The rows are grouped in 3 ways, from coarse to fine. Each group lies inside one group of the grouping before and may be the whole of it. The rows also spread widely along 10 directions, which tell nothing about the answers.
Some rows, each with its group in each grouping after it:
[-16   6 -37  -1 -12  19  16 -12 -19 -11   6   6 -40   2 -14   4  -1 -19
 -11 -17  25 -16  -4] : z197 z81 piz
[ -4 -12  14   2   0   3  11  10 -28  -9 -11   5 -27 -19   6  -7   4  -5
  18  -6   5   8  -8] : z477 z855 rim
[ -6 -12  15 -30  -3  10  -9  37   6  48   5   4  -5   5   3 -11   6  -3
   4   1   2   3   9] : z197 z81 Sib
[-16  21   2 -28 -11  21  26   3  -9  18 -32  16  21   6  17 -12  10  33
   2 -16  21  22  20] : z197 z321 Mokik
[-20 -31   1  -5   0  25  14  18  17  16  11  17 -46  33 -10   7  -2  -1
 -24  -7 -10   3   1] : z477 z873 zume
[  1 -11  12 -14   6  11   6   6  18  41 -15   9  15  14  -5   7   5   3
  -6  16 -29   5  14] : z477 z142 zate
[  6 -18 -22 -19  -6 -28 -16 -19  27  18  -8  16  22  20   8 -24  17  -1
 -14 -15  -3  -7  17] : z197 z121 Tepuf
[-24   5 -26 -17 -14  -7   8 -12 -13  34 -33  17  -4   2  -8   1  17  -8
  12 -11  18  13  -1] : z477 z855 bogut
[ 17  22 -10 -26   4   2  17  -2  10  14 -32   5  -2   7  -1  11 -14 -32
 -14   6  -6  19  16] : z477 z855 lev
[  0  20   7   3   0  34  40 -15 -21 -12 -31   5  14 -13 -12   7  -6  24
  -1   8 -19   7   1] : z477 z103 gop
[  0   0 -22  -1   7  12  14 -19   9   1   3   2  -1  29   4  25 -18 -26
 -27  -5 -10 -15  20] : z477 z873 Zod
[-15 -12 -13   3 -26  28   1  -2  -6  15  36  19  10   9 -16 -11   5   5
 -13 -11   0 -34  -5] : z477 z103 Rorof
[-10 -18  -5   5  -8   0  30  10   9 -14 -29   5 -23   0  25  19  18  17
   4 -15 -19   4  23] : z477 z873 bub
[-10  21 -16  -5 -11  28  23  -4 -43  -4 -11  -4  -5 -29 -21   6  -4  -5
  14   0  17  -8  -8] : z197 z121 Vide
[  5 -19  12   0  12   3   9   0   1  -1  -6   3 -16   1  -4   1  -2 -11
  -1  10 -22   4  -4] : z477 z142 dev
[  4  10 -35 -19  -2  -8 -10 -17  -9  29  -8   4   1   1 -22  -3  -3 -43
  -3   4  14  -9  -2] : z197 z81 Giv
[ -2  38   5 -36 -12  45  24  19 -23  16   1   3  13  -8 -14  -6 -22  -8
  -8   0  23   4  -1] : z197 z121 Tepuf
[ -5 -10  20 -18 -19  31  15  32   4  22   2  20   1  -6 -32 -22   1  18
  -8   6 -18   8 -14] : z477 z873 bub
[ 18  43 -26 -21  -2  -8  35 -21   1 -17 -46  -2  18   2  23  22 -10 -26
  -9  -8  -1  14  32] : z477 z103 Rorof
[ 22  -4  -8  -6  13  -9   7  -9  27   1 -15   2  -3  17  11   8 -11 -25
 -23   3 -25   2  25] : z477 z855 rim
[-22   7  -4   2  -8  31  31   0 -34  -5  -6   3 -20  -5   9  17  -2   2
   9 -13  13  -4   3] : z477 z103 Rorof
[  6  -4  23 -22   7  25  -1  12  -2  14  28   9   9  29  10 -14 -28 -17
 -23   0   1  -4  10] : z477 z103 Rorof
[-17 -38  23 -19   4  -3 -10  19  22  38   7  19   6  36  32 -13  17  17
  -5 -15  -4   5  20] : z477 z142 dev
[ -4  -3 -49  14 -15 -13  15 -36  -2  -8 -17   9  -8  -8 -13  17  17 -19
   0  -6  -7 -20  -1] : z477 z142 dev
[ 35  12  24 -45 -17  -7  13  52  42  15 -23   8  12  -9  23 -21   3   7
  -7  -2 -21  27  30] : z197 z321 Mokik
[ 10  26 -18 -26   1  15  11  -5  -3   1   2  -3  12  15  10   4 -25 -29
 -20  -8  17  -9  21] : z197 z121 Tepuf
[ 19  22  -7 -10  17  19  31  -4  11  -3 -33 -14   0   2   1  24 -12  -9
 -15  14 -24   9  28] : z197 z81 piz
[-26   8 -21 -21 -14  22  32   1  -2  20 -25  21 -28  14  -8   9   7   8
  -9 -17  14  19   3] : z477 z103 gop
[  5   0   8 -11  16  -1  -4 -21 -15  34 -32   5  22  -4 -29 -11  -7 -17
   6  25 -17  17 -11] : z477 z855 bogut
[ 12 -16   9   8  28   2   1 -13  -1  15 -16 -12   2   3   3   9  -7  -6
   2  23 -34  -5  16] : z197 z321 Mokik

New rows, each followed by its group in each grouping:
[-17 -32 -11   2  -7  -7  -8  -8   6  23   5  13   7  18   8   1  15  -1
  -1 -13  -8 -20  10] : z477 z873 Zod
[  2   2 -28  -6  -9  -5   5  -4   9  18  -3   2  -1   2   2  22   3 -34
  -3  -1  -6 -17  14] : z477 z142 dev
[ 15  -2 -23   1  -6 -13  12 -13  17   3 -23   1  -1  -6  -5  16   6 -18
  -5   5 -34  -5  14] : z477 z103 Rorof
[ -9  -1 -19 -21 -11   4 -11   0  -3  33  17   9   8  19  15  -5  -2 -19
  -6 -16  26 -16  18] : z197 z321 Mokik
[ -7  -3  12 -11  -3  22   9   6 -25  12  -5   9  -7  -9 -11 -19  -3   6
   8   1   7   6 -10] : z197 z321 Mokik
[ -1   4  11 -13  -7  17  17  -7 -15   8 -25  15  19 -12 -17 -32   5  32
   4   3  -6  16  -8] : z197 z321 Mokik
[  9  -9  15  -8  14   4  14  10  -2   6 -21   1 -28  -5  -5   4  -8 -18
   1  11 -19  20   0] : z477 z855 rim
[ -7  -1   9 -12  -9  21  11  -6 -25  -7   9  18   5   3  -8 -26  -7   1
  -5  -9  17   1 -15] : z477 z142 dev
[  9 -12   2 -12   8 -22   9  -7  17  16 -45   7   8   0   7   3  15  -2
   5   9 -29  22  12] : z477 z142 dev
[-15  -9 -13   1  11   6   8 -32 -23  12 -18   9  -2  13 -18   4  -5 -16
  -2   2  -2   3  -8] : z477 z873 Zod
[-15 -13  15 -23  -6   2  11  11   4  19 -21  20  16  19  20 -17  12  23
   0 -15   2  18  15] : z477 z873 bub
[-15 -18   3  -6  -7  11  17  11   6  23 -17  15  -8   1  -5   3  20  17
   6   0 -15   8   0] : z477 z142 dev
[-26 -15  -5  19  -6  29  27  -7 -19   6 -12   4  -5  -7  -7  19  11  22
  11   1 -16 -15   2] : z477 z873 bub
[ -2   5  -8 -23  -6   6   9  -5   4   9  -5  16  11  24   1  -9 -11 -16
 -21 -13   8   7   9] : z477 z873 Zod
[  4   0 -23   0  -1   2  26 -15  19   7 -39   6  -3  -1 -22  22   4  -6
 -11  10 -37   5   8] : z477 z873 Zod
[ 16  21 -21 -13   8   6  30 -31  16 -19 -25  11  10  24  -1   6 -16 -15
 -32  -1  -9  11  14] : z477 z142 dev
[-11 -38  16  22  18  19   6  -2 -13  14   3  -1 -27   0  -7  20   4   0
  12  17 -29 -13  -4] : z477 z142 zate
[ 16  -8  -6 -25   4  -4   7  17  26  22 -19   6 -40   7 -14  -2  -5 -27
 -13   9 -17  22   5] : z197 z321 Mokik
[  5  20 -18  -4   3  20  14 -13  -3  27 -10  -9  30   2   1  24 -10 -10
  -4  14 -12 -18  29] : z197 z321 Mokik
[  7 -31   7  15  16   9  14 -11  15 -17  -7   3 -19  16  12  -3   1  21
 -14   0 -31  -4  16] : z197 z321 Mokik
[  8 -23  26 -15   7  -3  -5  30  10  37  -4  -2  -5  -1   9   4   3 -14
   8  13 -30   6  12] : z477 z103 Rorof
[-38 -23 -19  10   7   6  10 -45 -34  22 -28  18 -22  13 -23  -2  15   6
  11  -2   6  10 -21] : z477 z103 Rorof
[ 20 -25   3   0   8 -16 -14  -6  -4   8  -4  -1 -14 -14 -15 -15  -2 -27
   7  17 -22  -5  -7] : z197 z321 Mokik
[ -9  15 -40  -7 -10  -4  11 -29 -18  31 -38   6   6 -16 -30   7  12 -15
  14   8   2   2  -5] : z197 z321 Mokik
[  4   0 -21  -7 -24   0  17  10  12  -4  -5  12 -13 -13  -7   4  11 -10
  -4  -9 -10 -10   1] : z477 z142 dev
[ 16 -16  18  -3   4   7  11  11   6 -10  -2   2  -4   2   3  -5 -12  -7
 -10   5 -27  -1   8] : z477 z873 bub
[ -5   6   1 -26   3   7  11   1  -2  32 -25  13   3  10  -9   3  -1 -16
  -2   6   2  19   2] : z477 z142 zate
[  5   1   5 -21  12 -16  23   0   7   4 -54   6  -9   6  28  14   9  -7
   7  -4  -7  32  22] : z477 z142 zate
[  6 -15  18 -18   0  -4 -11   5 -10  -5  15  11   5  14  29 -39  -5   2
  -2 -18  18   0  10] : z197 z321 Mokik
[ -4  11 -17 -15  -8  22  25  -3   7   3  -1  15  -9  18  -8   6 -10 -14
 -22  -8   5   0   5] : z477 z142 dev
[-14 -32  -2  -3 -14   0   3   3   3  -6  11  23 -22  13   0 -21  10   6
  -9 -24   2  -5  -8] : z477 z873 Zod
[-11  -8   9 -14  15  18   1  11  -2  53 -13  -4  -3  11  -1  14  -2  -4
   7  16 -12   6  15] : z197 z321 Mokik
[  3   4 -24 -11 -28 -14  16   2   2   5 -25  10  -9 -22  -7   2  19 -12
   9  -9  -8   2   2] : z477 z103 Rorof
[  2  -2 -47  -4 -15 -12   9 -28  25  -5 -10  11  13  16   3  -1  15   4
 -20 -21  -2 -20  26] : z197 z121 Vide
[ 19   2 -19 -21   1 -16   4 -10  20  21 -28   7   3   5 -22   6  -7 -40
 -14  12 -26  10   5] : z477 z873 Zod
[ 20  20 -18 -14 -16  -4   1   6   5  15   4  -7  32  -9   6  20 -12 -45
  -5   2 -11 -26  22] : z477 z873 Zod
[-32  -9  -5   8  -3  24  26  -4 -18   3  -7   9 -11   9  17  18  11  19
   8 -14   8  -9  10] : z477 z142 dev
[ 10 -15   7   8  24  19   4 -26   2  -6  21   1   6  37   6   1 -27 -16
 -30   6 -21 -18  14] : z477 z103 Rorof
[-27 -14  -8 -15  -8   1  -8 -18 -24  31  -2  25   7  19  -6 -18  11  -5
   5 -15  29  -1 -10] : z477 z142 zate
[  6   0  -6 -14  -1   5   4   2  -8   1  -2   9 -26   4 -11  -8 -16 -34
 -10  -3   8   7  -8] : z477 z855 bogut
[ -6  -7 -20  16   0   2  18 -29 -23 -11 -18   1  -9 -10  -4  13   5  -9
   9   0 -12 -11  -1] : z477 z103 Rorof
[ 14  17   3 -20 -20  27  -4  34 -19  11  35  -3  -2 -26 -21 -15 -16 -32
  -3   4  11 -24  -8] : z197 z81 piz
[  8   8  10 -12  17   5  20   7  -8  12 -35  -5 -21  -8   0  20 -11 -24
   7  16 -13  24   8] : z477 z855 rim
[  3  -4 -31 -24 -26 -24  -8   2  11  38 -15  17  -3  -8 -22  -7  16 -33
   4  -2  -4   1  -4] : z477 z103 Rorof
[ -9 -17  14 -11  10   5   5   6 -11  12  -3   8 -21  12   8  -2  -3 -15
   3  -2   3  11  -3] : z477 z142 dev
[  7  -2  30 -16  19  11  15  12  -4  17 -35   1  -7  -2  -3  -1  -9  -3
   4  19 -22  33   3] : z477 z855 bogut
[  7  10   0   2  -9  16   8  -1  -9   9  10  -7  38  -6  18  15  -7  -8
   2   3 -16 -32  26] : z477 z103 Rorof
[  2  -6   4 -12  -4  20   5  11  16  34  -1   9  13   8  -9  -9   2  16
  -9   8 -19  -4  11] : z197 z321 Mokik
[-11  23 -15 -22 -18  19  11  -3 -24  11   0  12  18   2   9 -15  -4   0
   0 -19  36  -6  10] : z197 z321 Mokik
[-21 -24   8 -12   6  21   3  18   2  44   0   8 -25  19   1   0   4   9
   1   1  -2   8   7] : z197 z321 Mokik
[ 17  16 -21  -8  14   6  18 -15   7  -6 -24  -7  -9   5  -8  12 -11 -22
 -17   9 -14   4  16] : z197 z81 piz
[ 19  13 -27 -16 -12  -5   6   6  12   2   3  -2  -8  -1  14   9  -9 -36
 -10  -9   4 -14  24] : z197 z321 Mokik
[-14 -25  31  23   7  28   3 -10 -49 -14  17   1   7 -12  -6 -12  -7  15
  14   7  -9 -22 -18] : z477 z873 zume
[ 15   2  28 -17 -22   3   8  17 -28 -16  -9  12  23 -38  -9 -41  -1   4
  16  -1  -4   7 -18] : z477 z873 bub
[  7 -32   6   2   7 -11  10  -4  29  -6 -17  16 -10  16  10  -5  15  13
 -12  -4 -31   5  12] : z477 z142 zate
[ 18   7  17 -17  25 -22   5 -42  -9  -8 -55   6  47  11  25 -32  -2  17
   2   3  -7  33  19] : z197 z321 Mokik
[ 13   3  -9 -23  -5 -26 -13   2 -21  11  -8  -2  -7 -17  12 -12  -4 -47
  19  -7  21   1   4] : z197 z321 Mokik
[ 15   3 -12  -1  15   9   6  -4  12  24  -4  -7  -4   8 -11  28 -18 -39
 -13  20 -26 -10  17] : z477 z855 rim
[ -5 -23 -12 -30 -17  -5  -2  17  32  26  -6  27 -23  15 -18 -31  18   9
 -16 -16  -1  13  -4] : z197 z121 Tepuf
[ -4  -2  13   9   6  26  30 -19 -15  -6 -28  10  16  -6 -16  -2   5  29
   3  13 -23   6  -5] : z477 z142 zate
[  0 -11  14   1  16  -3  -6 -22 -30 -15  -6   1  16   1  19 -29   2   6
   8  -7  11  -3   4] : z197 z81 piz
[ 10 -14 -18  -2  16 -22  -5 -24   7  11 -21   2 -12  18   9  11  -2 -37
  -9   4 -11   1  14] : z477 z855 lev
[  3   2  -3  -2   4  20  18 -14   1  11 -22   6   7   0 -21  -7  -3  15
  -8  12 -23   5   3] : z197 z321 Mokik
[  6 -35  22  -4  22   8   7   9  23   7   0   7 -29  31  12  -1  -8  -3
 -18   3 -32  13  13] : z477 z103 Rorof
[  2  24 -22 -24  -7 -11  11 -25 -11   4 -26  11  24   7  11  -5  -1 -24
  -4 -12  19   9   9] : z477 z142 dev
[ 25  26  -7 -35 -22 -15  -1  -3 -18  -5  -6  12  22 -17  -4 -31 -12 -41
  -1  -9  17   6  -6] : z477 z103 Rorof
[-13  -6   6 -18  -4  18  24  14  10  29 -30  15  -5   9 -18   1   5  15
  -6   7 -20  23   2] : z477 z873 bub
[ 29  12  20 -31  -3  -3  -4  10  -3   2  -5  10  24  -3   6 -27 -16 -25
 -10   2   1  11   4] : z477 z855 lev
[ 21 -19   9  -3 -22   5 -10  46  15  23  24  -1 -16 -28 -10   4   4 -28
   3  11 -29 -28   0] : z477 z855 lev
[ 53   7  22 -27  -8 -24   7  10  16 -25 -28  13  20 -28 -14 -40  -3 -17
  -7  11 -31  22  -9] : z477 z142 zate
[ 11  -9  20 -30  10  -4  -7   5   8  35 -13  13  18  15  -4 -15  -4 -17
  -5  13 -10  17   3] : z477 z142 zate
